Every row belongs to one group in each of 5 separate groupings. Each group adds its own fixed numbers to the row, and there is some noise. The rows also spread widely along 14 directions, which tell nothing about the answers.
In the rows, zero is written as 128.
Known rows, each followed by its group in each grouping:
[123 154 150 129 140 107 129 149 146 125 128 122 107 114 144 106 124 139
 137 148 110 163 137 112 154 111 172  77 124 120 139 107 126 119] -> Z_378 Vuzuz Z_605 T Baf
[105 130  74 134  88 145 151 146  83  72 145  97 143 124 117 159 149  71
 131 130 110 102 118  97 119 105 126 176 155 117  99 169 142  96] -> Z_843 Vuzuz Z_315 B noraf
[124 125 166 140 150 109 137 168 146 109 123 127 123 126 140 149 106 161
 137 127 158 168 109 104 141 127 109  93  82 120 156 135 124 137] -> Z_843 moson Z_597 B noraf
[ 94 155  63  74 106 149 119  89 161 117 140 179 106 154 112  98 108 115
 127 164 112 120 154 149 125 147  96 167 123 140 124 145 139  99] -> Z_309 tagad Z_605 R Baf
[121  81 160 148 135 111 182  81 121 194  99 168 108 133 136 167 109  82
 102 108 215 138  73  99  98 189  84 162  87 140 135 182 137 114] -> Z_378 tagad Z_315 Q Pitu
[150 121 140 130 140 143 119 163 173 158 114 155  97 111 145 162 139 138
 128  65 153 114  97 148 155 155 166 119 120  83 143 180 135 157] -> Z_309 zodiv Z_753 R Pitu
[117 109 161 124  74 151 140  98 116  71 103 134 148 137 123 112 142 125
 150 130  97 157 105 133 146 101 123 150 181 138 102 101 142 143] -> Z_843 lelep Z_753 Q Baf
[166  75 133 152 119 128 141 108 107 146  94 178 171 133 132 112 108 103
 137  99 164 142  73  90  78 143  94 107  93  83 126 147 142 104] -> Z_309 zodiv Z_597 K Pitu
[144 101 164 177 128  65 163  84 123 183 106 141 100 116 173  97 140 111
  97  98 167 128 119 104 122 145 201  96 122 117 145 119 128 113] -> Z_378 lelep Z_315 T noraf
[149 137  88 100 125 128  99 126 147 119  84 172 115 141 138 143 112 114
 130 152 143 118 138 115 113 144 115  96  82  96 123 139 170 149] -> Z_843 moson Z_605 K Pitu
[142 146 126 140 178 126 107 144 132 150 180 105 103  95 201 110 151 117
 119 117  95  82 195 127 174 101 204  81 123 139 125 106 135  95] -> Z_309 lelep Z_753 T noraf
[123 113 106 121 103 131 169 109 144 220  99 182  97 170  82 140  94  90
 134 164 157 141 111 104  50 214  55 135  87  69 136 144 129  86] -> Z_378 moson Z_315 K Pitu
[166 112 123 164 113 108 132 143 113  96 131  75 139 149 135  96 145 179
 131 103  87 150 136 134 144 120 164 104 160  97 136 106 115 106] -> Z_843 Vuzuz Z_605 B Pitu
[111  74 177  95  86 180 167 123 116 152 147 164 126 159 150 139 121 128
 196 107  94 150 137 120 123 146 113 131 135  72  79 101 126  97] -> Z_843 moson Z_315 R Pitu
[174 100 119 150 145 124 116 121 135 174 116 120 130 134 108 138 146 145
  96  88 160  85 123 158 105 170  89 140 129 132 130 156 131 134] -> Z_309 moson Z_597 R Pitu
[143  84 158 164  94 140 158 105 111 105 115 109 141 140 136  99 141 122
 148 123  87 159 108 129 145 130 121 116 177 115  88 102 116  88] -> Z_378 tagad Z_315 Q noraf
[119 128 121 108 117  78 118  92 144 108  97 135 138 136  77 103 121 173
  98 116 174 147  95 152 127 120  99 161 126 172 157 154 125 175] -> Z_378 Vuzuz Z_605 R Baf
[141 158 130 152 171 147 110 223 152 163 159  77 120  74  95 160 154 137
 147 107  97 107 124 145 162 131 132  85 150 115 125 154 105 100] -> Z_309 zodiv Z_597 Q Baf
[ 52 112 171 108  60 112 190  91 101 140  95 186 132 122 109 140 141  85
 169 122 172 167  61  92  88 123 130 185 151 125 125 142 129 155] -> Z_309 Vuzuz Z_597 Q noraf
[130 130 126 158 127 160 143 128  92 120 142 121 122 102 192 143 151  49
 112 131 123  95 133  91 133 111 182 139 150 129 100 144 158  98] -> Z_309 Vuzuz Z_597 T Pitu
[ 84 150 117 104  53  71 144  53 148  89  37 171 103 138 117 100 141  92
 149 200 140 192 101 112 125 130 161 137 158 156 110 108 163 160] -> Z_309 Vuzuz Z_605 R Pitu
[114 118 162 113 115 138 130 121 150  99 146 119 116 142 134 107 136 164
 151 127  80 155 149 163 176 119 125 141 154 142 115 100 119 126] -> Z_309 moson Z_753 B Baf
[163 131  99 143 126 154  97 102 118  77 126 143 166 122 137  88 108 102
  81 121 117  98 105 128 134 113 132 150 149 146 138 134 147 111] -> Z_843 Vuzuz Z_315 B Pitu
[127 149 114 139 136 132 123 109 106 122 131 117 116 133 166 121 138 114
  97 149 119 107 158 127 130 125 143 147 146 153 125 116 144 126] -> Z_309 moson Z_605 Q Pitu
[127 108  91  86 132 165 126 164 141 140 150 175 144 100 130 142 108  82
 190 110 117 134 110  91 132 125  99  84  78  71 109 178 135  85] -> Z_378 moson Z_753 Q Pitu
[125 144 118 108 155 157  99 148 148 149 165 106 122 124 111 135 131 145
 126 129 102  96 159 164 148 144  96 141 143 151 114 128 119 108] -> Z_309 moson Z_315 R Pitu
[126 154 108 141 119 120 115 147 125  52 117 108 140 109 128 123 132 127
 105 104 131 130 100 128 157  89 173 147 140 126 145 160 139 145] -> Z_843 lelep Z_605 K Baf
[106 127 161 116 105 135 136 139  94 110 142 121 162 147 114 122 121 160
 152 120 114 151 114 119 112 100 119 150 144 105 137 104 118 131] -> Z_843 zodiv Z_315 B Pitu
[132 112 146 117 139 130 119 124 133 140 128 132 129 127 111 133 125 148
 128 122 128 117 135 144 137 139  94 121 123 147 119 122 130 135] -> Z_843 moson Z_315 Q Baf
[124 150 162 112 142 169 100 140 131 106 155 166 162 123 114 104 100 177
  86  66 155 104  84 157 124 102 122 180 142 130 194 139 112 172] -> Z_843 lelep Z_597 Q Baf
[ 98 187 123  87 110 119 121 121 148 121 107 134  79 206 129 135 122 199
 104 178 125 148 170 158 109 143 125 157 129 107 172  91 136 183] -> Z_378 tagad Z_315 T Pitu
[141  96 151 121 126 111 136 164 130 116  99 115 132 140 108 166 134 159
 163 105 141 158 110 121 135 127  81 103  98 106 106 153 143 150] -> Z_309 zodiv Z_605 B Baf
[128 178 151 156 136 166 124 185 123 108 139 109 128 107 162 138 125 109
 113 139 117 134 109 103 138 107 168 125 152 111 143 119 132 124] -> Z_309 lelep Z_597 R Pitu
[107 138  94  75 128 118 115 131 141 103 132 140 102 122 159 151 137 110
 164 151 112 131 161 113 171 105 153 105  98 128  96 144 155 129] -> Z_378 tagad Z_315 B Pitu
[129  97 158 108 160 153 133 127 110 147 167 121 115 125 180 146 138 122
 145 112 109 103 181 126 157 118 126 112 108 146  83 121 147 108] -> Z_309 Vuzuz Z_605 T Baf
[142  84  90 137 108  83 138 122 125 131 150 100 121 139 121 120 196 192
 124   4 135  78 136 183 142 128 181 167 160  91 145 185 101 146] -> Z_309 tagad Z_597 B noraf
[162 112 116 125 146 154 112 137 172 100 119 120 114 140 126 127 107 129
 124 137 103 136 136 145 171 145  83  96 108 130 103 141 143  99] -> Z_378 lelep Z_605 B Baf

New rows, each followed by its group in each grouping:
[139 187 126 144 152 108 108 158 126 152 114  95 102 150 135 123 133 181
  93 162 117 128 165 140 111 143 140 111 140 126 168  87 124 158] -> Z_309 moson Z_605 Q Pitu
[113 115 185 133 125 128 162 115 131 175 122 154 108 125 150 141 132 107
 136 109 154 144 103 115 126 149 149 143 131 119 136 135 130 130] -> Z_309 Vuzuz Z_753 T Pitu
[119 137 129  94 156 122 106 157 103 161 183 105 116 123 182 136 166 172
 155  96  93  84 209 134 145  92 196 100 123 105 115 103 133 134] -> Z_309 zodiv Z_315 T Pitu
[ 98 135 142  94 121 130 127 129 127  96 165 134 142 140 133  97 114 165
 165 149  91 155 151 124 138  95 127 116 129 137 138  87 115 107] -> Z_843 Vuzuz Z_597 B noraf
[133 145 164 127 146 156 110 155 125 136 129 114 133 118 123 155 137 140
 122 129 123 114 125 143 138 126 109 135 150 144 133 116 134 158] -> Z_843 moson Z_753 Q Pitu
[ 70 162 100  88  92 117 145  99 111  97 113 151 112 139 143 140 137  94
 141 181 138 152 131  99 126 101 140 164 125 145 129 138 156 148] -> Z_378 tagad Z_753 Q Pitu
[153 149 121 143 130 132 106 149 107 119 116 139 145 119 160 115 136 129
  97 118 135 112 119 111 109 104 167 114 134 100 155 123 139 156] -> Z_378 moson Z_597 Q Pitu
[117 105 130 130  76 114 166 106 126 101 104  89  98 193 118 157 162 184
 139 122 132 155 140 158 125 154 112 171 155 120 119 135 129 147] -> Z_843 tagad Z_597 R Pitu
[ 95 192 122 115 161 126  95 142 110  93 185  38 133 118 115 132 150 158
 106 176  95 101 190 150 167  78 124 171 164 222 143  95 127 127] -> Z_843 lelep Z_753 B Pitu
[125 158 120 141 114 122 122 125 105 127 124 142 146 114 131  95 135 112
  95 129 141 111 118 111 100 101 161 146 150 131 151 121 136 137] -> Z_309 lelep Z_597 R Baf
[145  71 147 129 134 214 135 148 136  94 155 128 176 100 109 135 107  90
 179  79  91 145  64 133 171 138  58 135 150 117  77 179 116  56] -> Z_309 Vuzuz Z_605 Q Pitu
[ 92 127 162 112 130 172 152 161 134 125 163 104 141 107  77 140 113 111
 174 155  91 171  99 126 155 123  59 137 149 157 104 136 105  82] -> Z_378 Vuzuz Z_753 Q Baf
[ 77 166 142  99  99 132 133 146 157  37 113 132 124 143 107 138 110 150
 138 154 131 190  91 130 161 100 103 171 133 146 150 142 132 162] -> Z_309 lelep Z_597 B Baf
[117 130 132 121 112 145 147 152 155 166 130 175  89 124 138 133 124 100
 144 108 113 123 121 123 132 160 157 125 125  69 129 140 126 109] -> Z_309 moson Z_315 B Baf
[116 122  86  63 115 161 104 103  99 148 143 189 166 134 121 120 117 105
 144 115 139  80 136 117  78 112  92 161 115 118 112 145 153 134] -> Z_309 Vuzuz Z_605 R Pitu
[116 112 151 111 142 164 125 127 123  78 141 139 153 138 141 147 109 152
 109  63 170 125  80 150 151 118  95 201 122 144 140 189 130 156] -> Z_309 tagad Z_605 R Pitu
[101  83  97 130 123  99 151  56 133 105 163 112 133 120 101  83 129 112
 120 120 120 134 131 154 164 133 103 173 128 192 109 164 110  62] -> Z_378 moson Z_315 K Baf
[112 142 120  95 114  85  80  95 131  40 123 128 175 130 111  66 123 199
 133 134 115 152 129 149 153  61 140 122 142 175 143  98 132 164] -> Z_843 zodiv Z_315 R noraf
[100 141 131 137 117 176 158 168  99 109 152  89 128 142 125 167 136 118
 130 120 112 132 117 127 125 136  98 186 162 112 118 154 117 108] -> Z_309 moson Z_605 Q Pitu
[100 120 149 129  87  71 171  67 109 216 116 129 107 169  96  99 155 160
 129 143 154 138 142 137  69 161 131 158 157 136 149  88 106 132] -> Z_378 tagad Z_597 R Pitu
[ 88 159 129 139  96 133 161 120 125 125 137 131 105 126 137 120 137  87
 116 147 121 126 117 115 122 117 167 168 167 123 141 123 123 109] -> Z_378 lelep Z_597 B noraf
[147 116 160 135 164 114 120 170 131 165 126 102 133 113 110 165 130 145
 156 137 142 130 134 115 123 141  94  76  96 125 119 124 127 124] -> Z_843 moson Z_597 K Pitu
[ 84 155 212 129  86 112 157 122 149 168  68 169 104 103 118 123 134  86
 170 189 132 186  88 100 118 134 150 111 168 132 117  69 131 157] -> Z_309 moson Z_753 R noraf
[131 153 123 134  95 108 128 112 157 112 101 116  87 153 136  99 145 153
 133 160  81 151 162 157 156 142 175 110 172 115 133  78 130 130] -> Z_843 moson Z_605 B Pitu
[ 69 138 177  88  95 121 144 120 121 112 110 131 141 131  88 132 139 139
 183 135 126 175  96 132 132 108 113 165 165 140 119 116 123 155] -> Z_309 Vuzuz Z_605 T Pitu
[113 146 110  87 100 118 131 135 142 167 111 168  78 154 141 153 148 151
 155 134 125 121 165 129 107 152 172 110 122  78 141 114 145 163] -> Z_843 Vuzuz Z_597 Q Pitu
[175 148 144 127 148 215  80 199 173  57 112 156 133 121 150 151  88 121
 118 123  94 127  92 138 179 122 114  99 128  85 116 139 153 139] -> Z_843 tagad Z_315 B Baf
[177 127 165 140 172 102  99 124 141 217 102 126 131 116 112 112 136 150
 115 110 152  94 136 143 107 157 113  78 128 127 141 100 132 137] -> Z_309 lelep Z_605 T Pitu
[103 148 133 107 117 140 143 170 134 217 133 108  97 107  85 175 155 103
 189 155 106 110 149 121 112 157 126 100 155 100  95 118 126  96] -> Z_843 zodiv Z_605 R Pitu
[159  90 151 148 144 118 137 118 143 146 105 102 108 160 132 139 128 163
 128 122 130 148 136 147 140 162 105 104 113 119 115 128 132 119] -> Z_378 zodiv Z_605 K Pitu
[123 112 177 118 119 120 119  78 147 135 128 151 143 136 113  73 121 166
 150 141 105 154 132 158 136 127 127 119 152 153 133  66 111 121] -> Z_843 moson Z_597 K Pitu
[116 133 101  82 124 165 106 142 114 119 149 142 162 127  78 144 128 115
 135 124 123  94 117 137 109 106  55 177 133 142 120 157 141 138] -> Z_309 Vuzuz Z_753 B Baf
[171 127 133 174 147 124 117 113  93  96 145  76 140 123 206  83 150 114
 102 141  85 119 172 105 158  84 193  81 150 140 115  82 147  88] -> Z_378 lelep Z_753 T Pitu
[151 133 135 166 114 112 154 154 129 133  97 115 102 135 142 136 122 120
 127 159 125 161 126  93 118 149 149  76 116  99 123 117 141 105] -> Z_843 Vuzuz Z_605 R Baf
[159 117 164 137 149 109 116 142 145 137 146 105 112 130 171 105 157 197
 144  79 100 134 159 157 178 117 204  78 137 101 147 101 115 134] -> Z_843 tagad Z_753 T Pitu
[116 154  73  99 127 165  97 159 147  56 153  99 139 143 102 142 128 150
 130 137  97 115 141 162 156 115  78 160 144 140 106 163 129 118] -> Z_309 tagad Z_315 R noraf
[179 150 152 197 181 111 117 153 169 139 133  70  74 141 156 118 136 195
  67 134 116 126 165 172 172 164 172  90 133 146 167 104 111 118] -> Z_843 tagad Z_597 K Baf
[139 144  85 130 117 117 120 135 152 157  99 135  85 124 117 142 159 105
 118 144 123  94 152 142 115 158 149 119 138 102 117 138 147 140] -> Z_309 moson Z_597 K Baf
[128 112 147 141 113 135 145 123 174 140 110 145 122 103  97 112 130  92
 155 118 122 159  75 139 156 154 127 109 155 109 122 154 112  86] -> Z_378 moson Z_597 T Pitu
[128 113 113 137 115  93 148  96 121 136 122 111 101 167 123 125 146 164
  88 123 147 123 146 151 112 144 129 165 123 140 148 141 128 147] -> Z_378 Vuzuz Z_597 K Baf
[123 137 140 153 134 158 143 121 121 172 152 121 125 113 120 114 126  94
 110 146 115 116 117 127 118 145 126 143 166 146 135 120 112  79] -> Z_378 Vuzuz Z_597 Q Pitu
[139 126 163 143 137 160 139 147 118 138 135 114 124 154 133 136 106 136
 132 167 103 141 144 118 116 141  87 115 121 122 124  87 132 106] -> Z_843 Vuzuz Z_753 K noraf
[144 135 149 176 141  68 133 116 128 135  79  99 127 127 104 129 129 139
  88 141 172 151  88 124 121 148 111 134 128 166 153 136 132 142] -> Z_309 zodiv Z_315 B Pitu
[106 156 150 125 135 162 132 130 123 124 123 153 113 148 163 143 104 112
  98 141 144 127 123 120 117 139 131 175 121 122 146 130 142 146] -> Z_309 moson Z_605 K Pitu
[125 156  98 140 100 137 145 158  92 112 120  69 108 179 114 170 153 163
 107 142 113 120 152 136  96 141 117 170 162 105 138 129 135 150] -> Z_843 Vuzuz Z_605 Q Pitu
[149 150  96 149 107 140 109 135 123  69  98 127 134 129 135 123 137 109
  85 126 121 112 103 130 134 103 141 160 155 126 138 153 158 153] -> Z_309 zodiv Z_753 B Baf
[155 158 135 182 165  85 115  87 133 178 131 118 130  99 120  57 113 110
  63 169 139 105 140 120 116 142 142  92 135 183 166  83 124  74] -> Z_843 lelep Z_315 T Baf
[115 148 111 134 111 141 132 109 101 151 122 125 124 136 114 136 138  90
 121 178 123 101 144 115  88 132 120 152 151 138 120 107 147 110] -> Z_843 zodiv Z_597 K Pitu
[151 109 128 138 121 101 125  72 123 152  90 159 109 153 169 114 126 120
  92 144 154 119 149 121 106 157 135 124 108 138 117 110 159 142] -> Z_309 moson Z_315 R Pitu
[126 159 119 131 132 157 125 135 152 144 118 161 106 127 138 129 108 100
 122 169 122 136 119 117 121 157 123 118 128 122 141 126 140 109] -> Z_309 Vuzuz Z_597 Q Pitu
[123 116 152 159 130 127 166 149 128 105 130 135 120 109 175 138 109  92
 125 109 146 166  90  80 153 122 154 123  93 109 139 162 135  99] -> Z_309 lelep Z_753 B Baf
[ 98  96 214 137  96 151 189  96 109 155 125 164 104 130 170 134 124  85
 128 116 145 152  95 104 130 135 161 167 151 133 107 117 132 129] -> Z_378 Vuzuz Z_605 R Baf
[167 114 102 134 106 162  98 124 156  55  94 156 146 124 142 105 131 125
 131  86  98 134  82 151 170 126 147 122 159  91 110 157 142 132] -> Z_309 tagad Z_315 Q Pitu
[105 108 117 104  79 112 143  97 127  88 116 146 137 158 118 111 137 159
 143 100 138 152 112 140 123 116 123 169 136 117 132 141 134 151] -> Z_309 lelep Z_753 R noraf
[136 115 161 140 155 181 131 140 152 127 162 118  93 127 159 147 130 141
  97  84 102 103 135 177 186 154 141 166 156 147 117 145 122 121] -> Z_309 Vuzuz Z_315 Q Baf
[146  93 147 137 131 104 145 113 138 184 112 119 103 135 108 144 145 137
 121 131 157 120 140 141 117 165  85 116 114 149 111 133 131 128] -> Z_378 moson Z_597 R Baf
[122 175  70 111 111  92 100 151 136  95  93 127 140 119  85 123 134 137
 124 143 141 130 110 120 108 107 127 125 130 123 145 154 139 161] -> Z_309 Vuzuz Z_605 R noraf
[108 135 200 126 147 172 141 157 163 189 133 158  95  87 155 152 126  80
 178 131 110 141 109 120 170 150 165 103 140 107 105 117 125 105] -> Z_309 tagad Z_753 K Pitu
[123 123 138 133 141 131 152 106 124 164 143 134 123 143 125 117 102 120
 121 139 143 135 129 114 106 158 103 130 110 134 148 129 127  81] -> Z_843 Vuzuz Z_605 T Pitu
[ 57 187 137  79 175 116 127 135 146 149 157 149 109 124 130 153  90 132
 132 190 174 150 146 100 119 124  88 140  63 178 172 142 137 124] -> Z_309 zodiv Z_597 T Pitu
[134  98 103  97 105 138 125 136 133 168 129 161 164 104  66 126 128  94
 194 104 127 112  95 109 100 135  82 100 122  83 110 152 128  83] -> Z_843 lelep Z_597 B Pitu
[ 83 138 151 130 139 103 159 152  92 139 159  89 127 127 124 158 145 144
 126 113 156 124 134 113 115 114 118 167 123 139 138 146 113 134] -> Z_309 moson Z_315 T noraf
[171 130 205 167 140 157 129 205  94 156 114 122 145 127 144 150 121 152
 124 111 126 138 100  98  96 118 144  91 125  66 147  89 131 164] -> Z_843 Vuzuz Z_753 K Baf
[127 158 143 138 174 101 114 161 142 157 125 103 115 100 116 148 131 153
 112 121 156 126 121 136 140 138 122 119 118 155 158 147 119 150] -> Z_309 moson Z_605 Q Pitu
[158 160 161 128 151  84  88 117 158 144  64 151 124 136 114 106 107 178
  79 145 178 140 113 141 113 138 109 102 107 161 165  99 146 200] -> Z_309 lelep Z_605 R Baf
[ 55 177  76  81 107 135 143 148 102  98 143 109 115 160 105 181 136 123
 137 156 143 125 144 119 104 118  95 212 118 127 133 176 140 145] -> Z_309 tagad Z_605 K Pitu
[118 113 134 110 130 187 138 162 161  62 154 117 106 145 167 161 110 125
 173 145  81 169 138 126 197 121 114 113 113 108  90 149 139  88] -> Z_378 zodiv Z_597 B Pitu
[109 112 141 121 137 124 148 124 128 133 133 128 127 101 120 145 118  96
 162 153 130 147 124 104 149 127  98 101 109 161  99 142 139  87] -> Z_843 zodiv Z_605 Q Baf
[179 117 145 177 144 145 125 156 150  89 111 115 139 124 133 124 102 134
  98 135 137 155  96 122 144 144  92  91 111 133 136 144 133 106] -> Z_843 moson Z_597 R Baf
[125 125 134 154  83 105 151 146 117 108  96 115 134 122 110 132 160 123
 141  96 136 151  74 119 124 122 170 147 168  92 138 152 125 145] -> Z_309 Vuzuz Z_597 B Pitu
[135 106 138 144 174 128 142 139 123 169 178  90 133 121 117 133 115 141
 119 106 147 121 126 130 139 152  86 129 104 154 129 160 101  72] -> Z_378 tagad Z_315 R Pitu
[ 99 110 118 104 100  94 153 109 109 169 122 171 122  98 129 122 152  74
 177 136 136 127 128  82 106 116 153 108 114 119 102 132 146 110] -> Z_309 Vuzuz Z_597 B Baf
[131 112 144 149 123 156 153 149 122 116 159 120 131 132 132 132 128 149
 129  82 125 130 108 137 138 134 126 147 140 107 144 153 108 104] -> Z_843 tagad Z_597 Q Baf
[153 106 119 125 172 133 103 154 176  79 147 122 125 111 141 131 121 167
 122  84 128 137 122 160 193 130 105 104  93 147 132 182 126 123] -> Z_309 moson Z_597 Q Baf
[143 103 134 127 121 129 132 127  83 137 131 123 173 137 120 116 119 122
 151 136 123 119 136  91  87 111  79 101 114 111 111 100 139  98] -> Z_843 lelep Z_605 B noraf
[ 90 124  76  98  83  86 148 111 136 141 118 135 120 131  73 118 144 123
 171 125 130 141 122 129 107 140 115 140 137 118 119 161 120 108] -> Z_309 Vuzuz Z_605 R noraf
[170 146 114 132 149 125  79 128 130 152 129 110 129 104 150  87 161 122
 131 140  73  88 177 139 149 100 183  56 163 119 106  81 140 106] -> Z_378 zodiv Z_605 T Pitu
[115 104 104 134  98  81 157  58 147 151 138 127  67 153 139 109 156 149
  91  96 140 104 170 169 149 165 184 174 143 152 137 141 128 120] -> Z_843 lelep Z_315 R Baf
[151 102 133 140 124  96 119 113 127 221 115  97 131 116  55 135 172 153
 128  91 141  76 129 170 101 165 109 134 172 137 116 128 116 132] -> Z_843 zodiv Z_315 R Pitu
[ 84 152 134 102 106 123 139 112 111 128 153 117 120 142 117 120 141 135
 144 148 106 129 151 132 124 116 152 160 162 137 133 102 122 120] -> Z_843 Vuzuz Z_315 T Pitu
[ 59 165 147  79  84 151 129  87 121 110 140 203 142 116 134  86 111  95
 139 139 119 137  95 117 125  86 180 193 167 138 163 102 131 145] -> Z_843 Vuzuz Z_753 B Pitu
[142  82 158 111 141 162 136 119 112 187 162 163 161 121 119 100 113 115
 143  81 128  99 120 128 102 130  85 119 119 101 115 130 114  89] -> Z_378 moson Z_605 T Baf
[138 123 179 158 136  93 143 146  85 102  86  68 116 173 163 171 146 190
 117 159 140 164 155 114 118 119 101 110 120 150 115  89 152 184] -> Z_309 zodiv Z_605 Q noraf
